The rows of a group lie close to one hidden flat surface of 10 dimensions, which passes through zero. Surfaces can cross.
In the rows, zero is written as 128.
Known rows, each followed by its group:
[119 100 126 102  73 119 113 115 161 128 115 160 183 109 116 149] : (4)
[103 137 142 154 190 135 137 118 156  90 169  86  82 155 125 122] : (1)
[138  87 101  90  89 124 124 108 105 173  72 151 158 122 130 122] : (7)
[ 80 136 122 128 193 172  97 143 112  99 115 166 163  62 125 170] : (7)
[120 133 117 169 187 135 110 160 124  90 147 118 126 109 111 169] : (6)
[185 140 126 111  65  82 138 156  69 142  82 139 123 126 127 128] : (7)
[187 131 102  95  68  81 130 121 131 145 132 137 145 137  90 159] : (1)
[112 125  94  86 147 156 118 102 146 121 107 134 140 106 117 123] : (3)
[146 134 142  84  41 108 143 105 167 155 118 114 139 140 159  80] : (6)
[127 103 151 158 190 117 147 107  98  80  95  98  72 135  91  97] : (2)
[174 168 202 201  93  78 141 177 136 163 161 107 132 115 173  94] : (7)
[ 77  41 216 176 155  82 116  88 143  85 122  75 140 125 139 152] : (4)
[147 120 103 120  83 155 134 119 166 150 117 106 141 128 109  68] : (2)
[122 113 138 148 127 147 124 166  99 142 143  85 144 119  99 135] : (0)
[148 121 134 118 108 124 143 147  90 163 129 154 144 121  71 142] : (1)
[139 134 124 121 140 120 111 125 130 112 112 108 141  92 126 133] : (0)
[116 117 134 130 133 128 129 141 119 123 141 107 129 132 112 148] : (2)
[173 126 123 159 117  99 151 161 118 164 145 146 124 143  81 129] : (6)
[104 116 130 131 123 151 132 133 125 146  93 147 133 119 159  95] : (7)
[149 176 140 159 153 148 123  91 142 151 170 102  89 154 197  66] : (1)
[ 86  96 133 116 129 147 154 150  90 104  88 135 106 144 106 125] : (7)
[104 126 115 162 178 113  92 140 124  68 139 112 114 132 176 198] : (5)
[125 129 161 133 142 130 146 114 121 147 166 189 146 121  62 145] : (4)
[161 169 105  92 115 158 119  69 115 129 187 124 114 155  92 133] : (5)
[115 153 139 153 168 139 118 132 175 110 124 107 124  97 174  86] : (0)
[147  80 129 104  93  87 128 113 114 147  85  67 131 138 136 118] : (6)
[176 125 138 145  99  90 145 162 129 203  99 125 148 103 136  84] : (4)
[155  79  97 141 155  84 164 150 166 200 143 184 145 147  38 148] : (3)
[156 141  96 114 147 144  87  94 104 165 184  63 130 142 151 156] : (2)
[ 97 168 139 146 179 156 101 113 129  56 170 113 102 130 156 158] : (5)
[113 118 105 115 137 123 114 141 168 111 109 133 152 101 130 145] : (2)
[103 129 167 150 147  87 132 155 113  72 189  79  93 171 124 209] : (2)
[141 108 104 149 130  91 133 111 160 117 184 146 108 198 100 187] : (3)
[133 145 131 156 190 102 149 128 188 120 155 114  91 146 131 109] : (0)
[ 70 156 200 167 128 150 125 113 163  75 173 182 139 121 162 137] : (4)
[133 143 159 145 144 112  98 101 128 121 139 162 160  85 151 156] : (4)
[ 85 129 160 144 104 134 137 182 135 108 118 157 151 110 141 141] : (2)
[131  82 117 132 123 114 132 166  81 150 118 132 148 130  76 178] : (5)
[106 126 103 104 163 131 126 105 161  83 142 143 118 138 101 164] : (7)
[107 145 102 115 125 167 101 105 129 103 146 154 135 140 156 156] : (5)
[107 173 148 124 116 163 120 119 124 115 127 174 137 106 176 111] : (1)
[138 147 160 122 114 122 146 123  68 144 124 191 121 128 115 133] : (5)
[139 144 141  99 158 105 131  99  97 117 112 162 119 103 117 144] : (1)
[141 137 105 136 160 134  97 111 143 119 149  74 125 119 154 136] : (0)
[147 172 164 140 103 123 125 140 115 107 154 117 124 117 132 128] : (5)
[149 151 156 116 108  95 121 129 124  96 152  77 123 121 121 153] : (6)
[151 121  84 105 138 152 139 136  91 189 108 130 125 132  96 101] : (4)
[134 133 113 130 127 136 103 121 139 129 127 102 139 116 157 127] : (3)
[133 126 126 130 166 114 129 152  95 149 116 170 148  91  94 163] : (0)
[157 137  88 145 180 102 105 101 163 121 168 116 118 140 125 169] : (3)
[109 153 119 129  50 181 121 172 203  87 181  81 163 125  95 118] : (2)
[155 142 120 117  81  91  94 138 147  70 148  84 149 115 126 189] : (4)
[118 119 150 137 145 108 128 114 125 101 150 121 114 144 122 161] : (7)
[134 147 124 120 127 136 101 114  46 112 146 174 130 136 131 195] : (5)
[ 74  93 113 110 172 147 148 121 135 123 105 186 124 138 106 139] : (0)
[110 138 141 113 100 129 114 122 107 101  88 167 135 110 180 135] : (3)
[107 111 138 154 129 110 114 139 138 103 104 132 131 128 181 142] : (3)
[ 93  95  99 136 122 143 110 125 124 133 132 130 121 181 194 163] : (0)
[100 107 135 120 117 153 110 129  95  92 128  86 131 133 120 155] : (1)
[117  98 121 139 162 124 151 118 107 154  93 186 112 145 127 116] : (6)
[119 105 154  52 129  82 180  77 142 165  80 185 117 133 112  95] : (6)
[115 147 122 141 205 120 131 112 155 118 121 177 113 112 151 128] : (3)
[108 121 125 124 139 130 129 125 135 133 143 126 126 142 136 140] : (2)
[104 126 130 151 142 158 134 115 134 136 135 136 105 158 165  97] : (1)
[125 129 125 112 115 108 131 114 157 105 109 138 122 131 146 125] : (5)
[ 97 123 120 120 187 141 134 120 145 117 104 165 130 101 113 120] : (0)
[138 142 145 145 126 115 117 161 118 107 136 107 141 102 122 150] : (2)
[122 114 152 119 149 104 131 161 135 145 100  87 159  67 104 123] : (6)
[132 109  67 139 105 185  95 118 137 136 138  93 139 152 146 117] : (6)
[101  77 157 123  48 129 175 130 154 163 108 145 131 179 115  76] : (4)
[148 127 145 162 142  89 153 151 124 155 152 130 102 162 123 131] : (0)
[142 142 124 132 121 106 118 160 150 121 116 134 154  90 132 145] : (4)
[104 144 149 154 140 177 116 154  63 128 164 139 132 128 121 157] : (0)
[105 132 128 120 119 115 112 136 170  47 130  74 123 123 143 156] : (3)
[105  98 122 134 189 129 113  91 133 123 116 106 118 130 155 126] : (7)
[139 165 168  98  72 136 134 112 133 157 136 116 144 113 163  83] : (6)
[128 126 126 120 125 118 126 123 142 129  94 137 133 112 164 111] : (3)
[118 106 149 102 113 110 156 154 133 116 120 108 141 114  50 136] : (1)
[113 124 108 111 147 163  95 136  91 136  95 157 173  67 129 155] : (1)
[127 109 123  83  79 124 125 139 123 110 102 121 163 103  78 146] : (5)
[116 123 126 159 108 129 107 164 144 126 112 114 149 114 186 129] : (5)
[139 114 108 116 144  98 119  95 136 119 111 136 115 141 149 142] : (3)
[158 151 155 137 102 150 133 120  54 134 155 127 114 141  88 116] : (2)
[133 127 119 135 189 138 150 118 135 170 137 143 110 133  92  99] : (7)
[146 122 122 191  96 133  78 177 122 135 123  44 153 110 213 127] : (1)
[131 132  74  66 110 138  95 126 160 108 121 142 189  76  83 183] : (6)
[ 90 104 151 148 153 149  96 121 128  87 141  64 140 113 135 149] : (4)
[ 87  54 101 120 196 143 122 103 163 135 109  76 134 128 104 123] : (7)

New rows, each followed by its group:
[138 148 117 155 139 112 121 105 169 117 157 114  91 171 191 118] : (5)
[156 123 107 118 107 122 120 128 139 142  87 136 153  90 120 103] : (2)
[104 110  86 120 126 135 107  89 121  66 111 178 107 172 159 175] : (6)
[ 95  92 137 170 119 110 128 174 155 104 115  99 125 149 171 144] : (5)
[168 123  99 129  97  85 128 144 154 160 127 148 146 134 124 146] : (5)
[116 192 147 149 160 156 136 129 119 113 147 184  99 127 168 104] : (7)
[135 159 138 135  72 146 137 182 105 141  95 150 140 108 158  88] : (7)
[110 143 126 120 148 135 103 116 100 107 136 145 134 119 163 175] : (2)
[ 99 152 122 155 130 157 119 160 164 118 167 139 137 136 159 142] : (0)
[129 173 164 133  85 136 130 125 126  96 153 118 116 138 149 114] : (5)
[144 131  84 138 151 183  96 116 104 196 150 116 152 118 140 113] : (5)
[106 100 119  98  95 125 130 103 125 131 156 103 112 198 149 164] : (2)
[126  96 108 130 171  97 132 149 137 141 114 141 135 119 101 163] : (0)
[135 180 146 156 108 132 138  95 182  70 161 113  75 171 174  79] : (2)
[166 171 108 124 124 104 138 170 115 139 116 152 117 115 126 132] : (4)
[107 107 117  87  92 150 145  79 104  86 118 165 102 181  84 135] : (2)
[143 166 167 145 176  89 121 131 133  88 113 102 115  75 148 119] : (5)
[168  76 136 131  69  74 147 155  84 176 118 117 141 154  72 153] : (3)
[128 112  82 104 196 124 144 128 149 150  85 164 126 101  90 114] : (7)
[134 131  79  90 148 145 140 100 156 155 115 176 125 132 102 109] : (7)
[158 136 139 147 145 117 149 110 125 133 124 122  93 140 104  80] : (2)
[134  86 166 152 139  88 143 125 149 145 141  96 134 132  88 122] : (4)
[141 137 153 142 133  90 140 142 118 125 175 104 103 163 122 165] : (2)
[103  71 135 104  92 103 140 106 175 126 111 155 164 132  87 144] : (4)
[153 154 170 165 146  92 135 161 115 140 155 146 139  98 108 151] : (7)
[140 144 128 139 139 162 102 138 111 131 190  78 154 104  83 157] : (7)
[108 124 133 113  95 172 134 134 127 123 141  86 130 137 104 105] : (3)
[122 155 121 126 110 144 124 150 148  93 152 117 130 127 113 141] : (7)
[103 145 139  71 150 153 148  78 132  85 127 158 110 123  68 116] : (5)
[127 150 101 126 133 128 138 171 167 116 118 134 128 113 125 122] : (4)
[140 120 155 138 129 123  93 104  87 163 103 147 174  73 166 133] : (4)
[ 67  54 120 107 171 167 150  82 122 147 107 140 117 160  87 109] : (4)
[106 168 173 182 184 148 140 154 162  79 225  93 101 137  77 142] : (4)
[ 82  82 151 155 129 141 144 191 153 129 152  43 135 140  91 134] : (2)
[133 137 188 136  71  87 141 172 111 119  55 110 131  92 192  85] : (3)
[ 91  99 149 153 175 136 136 143  67 126 137 136 104 156 119 167] : (0)
[175 148 158  81  76  73 137  89 135  55 105  88 112 116  79 116] : (0)
[ 99 102 103 170 168 161 105 145 168 137 157  99 146 125 137 136] : (3)
[138 135 151 155 154 121 125 150  99 138 113 129 132  94 138 120] : (2)
[127 128 147  95 106 102 138 119 144 104 111 112 129 115 109 124] : (1)
[ 82 147  95 105 115 166 132  94 161  95 153 234 117 181 152 157] : (5)
[124 115 120 111 106 174 116  83 108 122 143  59 114 156 127  99] : (0)
[133 144 137  96  91 118 131 124 166  72 117 118 140 102  88 123] : (0)
[122 102 123 121 181 124 147  80 115 105 103 133  82 154  97 110] : (2)
[103  69 125 138 114 132 152 139 128 157 111 118 119 172 123 111] : (5)
[ 67 132 158 165 137 171 131 159 110 115 142 154 124 142 169 131] : (0)
[119 116 153 156 149 107 149 193 129 192 152 120 148 115 115 141] : (2)
[ 94  95 143 124 134 148 135 103 150 157 113 176 159 112 121 108] : (4)
[133 144 155 184 124 131 115 141  87 123 172 141 120 152 157 161] : (3)
[ 99 116 101  99 113 173 136  72 163  67 128 124  98 172  98 102] : (2)
[148 145 157 157 148  80 127 130 106 147 158 103 100 155 187 150] : (2)
[108 101 162 151 114 111 152 158 127 138 119 103 116 150 142 110] : (2)
[136 135 142 147 160 116 136 160 125 120 129 136 134  96  83 136] : (2)
[132 145 115 129 173 132 133 127 116 113 153 115  96 140 101 143] : (4)
[144 114 107 133 118 107 141 168 171 178 118 149 158 112 111 122] : (0)
[ 96  96  78 129 135 174 103 113 171 136 124  87 136 146 167 113] : (5)
[ 99 125 139 131 205 136 135 148 127 126  96 154 141  65 101 120] : (5)
[ 84 127 134  61 102 178 146 109  85 104  98 163 129 125  84 119] : (3)
[142 110 104 125 160 105  99 105 136 147 114  76 127 122 181 135] : (2)
[133 122 128 121  70 118 117 126 131 134 161  74 127 173 165 146] : (2)
[118 119 129 129 141 152 164 136 108 138 146 117  94 166  79 102] : (7)
[111 162 156  90  94 163 128 129  92 103 114 191 160  78  98 132] : (5)
[132 174 139 127 212 107 106 108 158  47 122 110 114  63 122 140] : (0)
[140  63 112 158 176 121 154 172 100 235 104 128 144 119  72 112] : (5)
[151 158 138 134 144 147 127 109 106 160 145 120 120 117 134  91] : (5)
[101 120 139 127 139 162 156 136 130 149 148 164 132 136  74 115] : (4)
[106 149 154  94  83 180 124 138 149  98 127  74 160  78  93  84] : (5)
[118 140 135 111 117 130 119 133 150  75 127  61 118 118 131 122] : (3)
[127 143 163 138 104 167 113  69  87 174 178 169 144 150 167 123] : (7)
[ 90  91 112 135 140 167 135 150 149 145 137 100 139 139 105 119] : (0)
[140 104 142 137 139  87 142 134 129 138 129 114 126 132  99 139] : (7)
[ 94 139 135 199 191 172 103 132 125 142 157 169 130 122 193 132] : (3)
[136 101  94 127 224  84 130 113 173 186  94 136 126 104 158 117] : (2)
[163 158 134  86 158  99 139  71 124 169 133 148 114 116 127 105] : (6)
[101 132 116 127 127 138 104 110 178  45 116  92 116 134 171 131] : (2)
[130 126 113 131 180 153 105 121 100 145 148  91 132 107 115 140] : (2)
[120 120 124 165 226 129 130 146 153 160 121 113 123  95 139 103] : (0)
[123 161 133 140 135 148 118 117 150  33 132 122 109 116 111 121] : (2)
[130 139 122 145 151 133 120 137 160 122 128 107 132 106 140 109] : (2)
[151 119 118 126 124 123  92 114 118 144 133  98 164  98 137 153] : (7)
[113 162 157 171 226 114 130 131 128 107 171 125  88 129 154 148] : (2)
[100 122 139 148 162  95 131 126 178  89 151  85  91 167 174 147] : (2)
[203 138 139 142  76  95 118  90  91 135 106  73  98 148 170  79] : (2)
[ 97 142 123 155 147 172 125 118 142 128 141 158 113 148 181 105] : (1)
[148 165 165 130  86 157 138 152  99 151 157 113 149 102  88  99] : (5)
[ 76 148 158 101 110 181 133 117 147  74 124 122 133 110 125  97] : (5)
[ 61 130 145 104 125 197 136 135 115 104 103 141 135 106 124  97] : (3)
[134 149 172 149  94  87 125 156 104  13 101 133 114 110 113 167] : (2)
[164 135  93  98  50 125 110 114 106 175 122 181 163 140 157 148] : (0)
[175 129 127 117 105  69 134  85 115 128  55 187 109 126 175 102] : (2)
[188 158 116 105 114 137  97  82  63 174 119  90 128 110 163  97] : (3)
[ 90 134 128 128 120 207 127 133 147 127 158  76 130 134 120  83] : (3)
[ 98 134 112 102 101 142 106 140 145  61 183  97 144 146  95 212] : (2)
[145 150 168 154 157  83 169 139 144 159 144 203 113 131 108 121] : (7)
[151 143  99 134 109 133  87 135 127 117 136 112 157 105 158 162] : (1)
[113 144 132 134 110 155  97 160 114 166 117 143 178  81 197 133] : (2)
[ 98 114 153  89 181 136 131 104  77  83  92 125 121  88  72 146] : (5)
[140 124 127 134 180 110 128  97 122 156 127 147 116 127 134 125] : (7)
[ 77 147 157 115 193 109 147  88 149  61 120 192  82 143 162 144] : (6)
[139 119 138 130  68 135 118 141 128 173 107 129 169 111 162 103] : (7)
[110 123 160 156 107 203 117 149  49 119 122  87 138 106 100  94] : (2)
